The rows of a group lie close to one hidden flat surface of 8 dimensions, which passes through zero. Surfaces can cross.
In the rows, 128 means zero.
Known rows, each followed by its group:
[140 119 140 151 121 122 140 150 156 175  93 139 147 111 147]  (1)
[156  66 111 114 154 183 119 185 135 161 158 159 150 105 190]  (0)
[130 100 157 140 151 174 164 128 116 175 200 173 101 119 142]  (0)
[193 121  92 164 196 129 181 134  92 145 153 130 117 129 131]  (5)
[146 118 117 168 130 124 105 142 155 159 111 143 101  92 137]  (1)
[ 43 161 141  11 131 124 174 114 119 113 166 129 137  73 151]  (5)
[ 87 165  76 102 138  82  97 137 142  59 220  37  98 126  48]  (4)
[191 151  92 164 127 156 101 177 225 129 119  78  85 129 171]  (1)
[164 147 135 141 145 134 185 128 142 157 118 119 132 150 141]  (4)
[111  87 120  83 132 101 112 139 106 114 110 177 185 126 120]  (2)
[143  87 131 108 151 137 134 127  93 129 116 198 139 137 143]  (2)
[108 110 120 100 173 123 171 145 143 155 221 150 136  95 106]  (3)
[146 114 126 147 149 133 139 122 123 144 161 134 130 135 117]  (0)
[100  94 105  93 147 103 123 184 123 148 156 175 124  73 111]  (0)
[121 118 121 131 140 109 122 122 114 115 152 164 104 132  89]  (5)
[147 123 128 128 139 144 128 118 150 120 150 106 156 151 144]  (0)
[118 132 147 142 125 162 134 133 188 157 200  95 136 118 143]  (4)
[ 96 108  80  74 123 159  18 138 138  27 212  96 116  87 142]  (3)
[116 151 156 111 129 117 175  88 131 147 117 140 132 129 128]  (5)
[ 97 139 134 152  89  75  83 128 138 100 114 136 102 165  40]  (0)
[118  86 128 142 134  88 118 177 181 170 143 163 160 123  77]  (3)
[ 90 125 168 130 116 161 148  97 155 159 202 137 135 110 133]  (0)
[103  93 116 100 128 110  82 130  79  79 137 130 175 152  96]  (1)
[119  85 119 154 120 126  68 152 127 129 126 123 162  96 124]  (2)
[149 174 132 124 138 171 162  83 128 111 123  70 117 121 188]  (1)
[132 153 111 103 144  84 153 113 144 117 113 109 147 116 117]  (4)
[119 153 149  79 136 149 174  72  63 104  76  96 183 127 194]  (1)
[136 137 128 114 122 141 134 134 151 109 156  80 159 183 117]  (1)
[119 145 131 110 146  98 174 118 115 140 124 164 106 119 104]  (1)
[147 115 107 177 142 136 125 144  92 130 151 111 104 137 112]  (5)
[149 126 127 119 130 152 109  98 127 100 110 141 131 131 164]  (5)
[147 171 158 123  93 144 141  87 176 112  65  79 169 176 170]  (5)
[120 146 150 126 113 157 137  93 107 122 104 135  99 118 161]  (1)
[121 114 135  95 114  94 111 143 140 107 109 183 128 190  77]  (2)
[133 132 119 144 134  85 147 159 129 158  92 157 111 127  96]  (4)
[128 142 140 117 120 112 143 116 150 135 106 139 133 143 121]  (5)
[129 136 140 160 124 132  90  51  82  68 148 136  99 163  93]  (5)
[130 118 119 117 147 178 130 120  98 116 202 145  86 121 155]  (2)
[131  85  97  93 161 125  91 122  76  82 127 124 196 109 148]  (2)
[124 130 108  61 150  99 148 134  94  96 112 168 128 140 117]  (2)
[124 119 163 170  87 149  99 126 157 156 106 151 111 139 130]  (3)
[143 152 151 108 134  95 169  72 170 122  98 139 172 181 104]  (4)
[129  86 111 185  90 138   7 170 148 103 128 139  95 134 114]  (1)
[117 178 124  80 109  85 125 112 180  75 110 111 126 169  88]  (3)
[126 131 121 123 127 131 126 136 102 120 135 123 107 126 120]  (4)
[140 141 129 157 114  94 138 133 132 141  64 132 117 142  99]  (0)
[167 106  67 143 126  73  61 212 118 106  33 175  74 125 111]  (2)
[ 85 132 117 102 124  79 104 124 173 114 141  90 179  81  99]  (0)
[157 118 112 135 160 105 167 144 128 154 112 144 136 108 126]  (4)
[103 131 174 121  91 178 114 101 153 127 160 122 149 167 144]  (2)
[121 109 121 105 168 128 148 112 127 126 197 136 151 106 122]  (4)
[116 140 128 124 123 128 167 163 127 173  97 145  84  73 158]  (3)
[162 111 121 127 152  99 173 161 169 165 141 168 136 174  87]  (0)
[118 173 106  63 117 122 104 115 135  53 107  95 105 132 139]  (3)
[106 158 156  82  93 126 127 104 178 107 102 144 122 159 131]  (3)
[139 116 118 147 141 119 133 120 121 131 126 126 141 120 118]  (2)
[157  94 121 145 146 135 103 125 122 134  98 146 165 113 153]  (4)
[138 119 110 105 146 124 132 126 111 107 157 159  96 130 118]  (5)
[130  91 141 151 113 161  93 138 147 151 151 137 154 122 146]  (3)
[124 137 102 154 125 111  98 145 115 106 140 109  85 119  95]  (3)

New rows, each followed by its group:
[ 82 129 142 118  98 125 101 118 146 125 130 114 136  95 125]  (0)
[139 136 114 123 109 130 100 161 155 109 136 135  82 158 113]  (1)
[138  94 119 139 147 146 122 131 100 129 140 123 156 121 146]  (3)
[146 122 102 139 147 133 113 161 158 127 169 106 122 120 126]  (1)
[110 114 123 125 121 138  95 137 153 131 140 115 145  76 140]  (4)
[117 136 122  46 127 115 120 114 160  79 117 172 124 143 128]  (5)
[174 126 140 233 133 150 158 126 102 187 115 114 107 143 137]  (5)
[124 134 144 132 118 122 134 110 147 133 103 129 154 130 132]  (5)
[ 85 129 141  58 132  86 164 125 135 115 197 185 121 174  45]  (2)
[153 125 126 142 134 125 116 109 186 122 146  80 195 170 114]  (0)
[ 96 144 143 106  89 113 125 127  74 116  43 170  86 114 134]  (4)
[ 99 157 116 104 115 107 146 175 164 151 128 133  61  67 129]  (3)
[159 149  93 119 147 151 129 143 131 119 101 144  37  66 196]  (1)
[103 178 141 111 102  99 161 117  73  96 111 148  58 203  65]  (4)
[127 141 123  43 123 136 141 123 121 101  55 135 161 109 198]  (3)
[114 126  92  24 142  65 126 165 162  96  83 145 177 117 120]  (3)
[111 155  90  82 154  85 171 153  89 114 102 144  76  75 122]  (3)
[153 114 140 147 139 171 144  98 110 137 143 141 137 136 162]  (2)
[120 120 120 150 127 113 124 154  62 109 184 158  52 194  40]  (4)
[144 106 132 148 107 218  83 155 136 142 119 117 102  78 239]  (1)
[ 89 129 157  63 114 176 130 114 107 116 158 137 142 122 171]  (2)
[ 78 161 156 125  75 129 132 163 180 162 144 118  69 113 115]  (2)
[135 106 142 165 140 127 147 116  91 152 138 164 120 133 113]  (3)
[134 153 133 100 155 193 194 112 103 153 159 125  85  58 218]  (1)
[110 166 111 104 133 121 154 154 146 134 110  71 125  48 171]  (4)
[112 119 137 120 159 142 156  89  42 121 160 186  93 102 127]  (3)
[117 129 136 114 110 160  87  93  90  83 123 140 104 125 155]  (3)
[118 125 158 145  75 146  72 121 142 125  75 159 107 135 143]  (3)
[144 137 115 176 171  93 155  84 114 147  95  96 168  73 136]  (1)
[159 148  96 151 119 144 108 157  60  86 101  86  67 158 139]  (4)
[152 124 134 191 126  90 137 140 199 185 113  92 188 141  94]  (1)
[118 126 113 147 111 115 118 198 142 149 130  81 140 140 104]  (5)
[163 105 105 186 139 113 103 174 157 150 148 114 132 156  92]  (4)
[128 125 123 125 105  98  99 158 158 133  67 141 142 131 109]  (3)
[136 139 152 179  69 124  79 135 170 136  50 121 120 167 117]  (3)
[102 135 136 125 103 142  91 131 165 121 157  97 132 112 130]  (4)
[124 149 116 147 107 128 102 132 130 119 131 111  79 118 114]  (3)
[138 144 126  93 138 122 144  84  92  86  93  50 230 172 146]  (1)
[131 155 110 113 114 127  96 120 136  71 148 126  49 159 105]  (1)
[129 100 117 214 134 133 123 180  89 187 152  92 122 104 105]  (5)
[128  92 114 138 105 116  45 167 163 111 110 141 145 132 106]  (5)
[148 147  84 128 132  95 109 178 149  92 137  33 156 177  87]  (5)
[111 108 147 145  99  99  92 136 171 139 129 132 160 162  77]  (2)
[124  80 144 145  80 120  28 148 186 120  90 159 167 147 113]  (3)
[130 127 113 108 129  87 138 179 153 152  79 133 139 110 121]  (3)
[156 115 129  96 155 170 112  64  77  64 130 126 173 157 183]  (4)
[128  97 125 172 164 118 144 113 114 165 151  96 198  79 129]  (1)
[ 86 121  82  47 138  63  99 158  98  82  91 116 171  92 104]  (2)
[131 165 120 181 147 117 183 143 141 186 142  97  62  60 124]  (2)
[180 157 126 110 160 145 198  92  86 118  86 122 137 170 171]  (4)
[148 141 106 149 130 171 103 141 145 109 165  29 143 134 164]  (3)
[105 142 136  91 105 155 132 165 129 126 134 125  94 133 148]  (5)
[114 145 119 127 120 149 105 114 103  90 159 117  72 108 139]  (3)
[145 134 137 152 122 142 132 124 138 142 116 132 117 134 138]  (2)
[164 132 131 160 107 144 112 155 178 151  69 113 128 118 172]  (1)
[128 116 114  73 134 115  93 111 138  66 118 120 186 155 124]  (3)
[138 105  82 163 143  94  97 190 113 150  92 132 103  56 129]  (2)
[153  99  99 133 201 148 113  36  65  74 175 150 150  80 158]  (5)
[129 146 112 146 124 107 150 185 137 165 111 147  38  78 129]  (2)
[117 126 149 123 147  72 196 130 158 194 113 178 145 100  98]  (5)
[105 154 103  87 120 135 102 145 149  92 155 101  91  97 143]  (3)
[138 138 114 196 133 136 128 147 104 154 153  94  72 104 110]  (3)
[166 114 137 169 136 149 133 124 137 139 142 132 129 179 125]  (0)
[ 92 127 168  86 115 152 146 113 128 134 171 146 148 137 136]  (2)
[ 93 132 148  70  93 104  92 112 177  96 103 170 141 135 113]  (5)
[130  99 125  80 158 126 156 128  87 134 111 165 174 107 161]  (3)
[131 119 126 106 143 167 143 142 128 138 158  84 188 139 163]  (1)
[124 120 154 181  90 113  70  99 117 112  98 171  86 162  84]  (3)
[130 114 119 111 142 124 135 144 133 136 133 153 121 109 133]  (5)
[128  93 129  80 159 108 155 130 144 143 130 164 199 137 125]  (3)
[129 140 146 108 135 108 153  83 174 109 171 125 170 196  76]  (3)
[134 112 164 162  79 145  93 118 155 143  74 143 148 158 143]  (3)
[177 136  73 168 151 130  93 149 149 112 100 109  68  61 170]  (1)
[146 128 123 133 115 151 105 141 143 117 116 110 121 137 155]  (1)
[141 128 137 143 143 129 152 101  92 133 128 134 132 152 123]  (3)
[132 133 148 143 147 168 177  87 103 140 197 146  98 155 126]  (0)
[140 151 137 147 104 131 144 132 122 122 132 118  87 201  93]  (4)
[128 138 174 189 104 138 186 147 156 230 101 159  91 116 132]  (3)
[ 62 114 162 129  88 119 113 131 128 163 134 140 145  80 107]  (5)
[110  94 142 128 120 130  84 114 134 121 142 159 146 135 111]  (4)
[115  75 115 124 128 103  81 167 126 137 118 171 151 113 102]  (2)
[125 148 112  48 151 103 171 116 109  79 165 175  93 189  79]  (2)
[ 91  93 137 153 132 142  87  87  65 105 189 127 147  99 102]  (1)
[127 170 133 131 117 136 111  54 116  51 153  95  94 193  98]  (3)
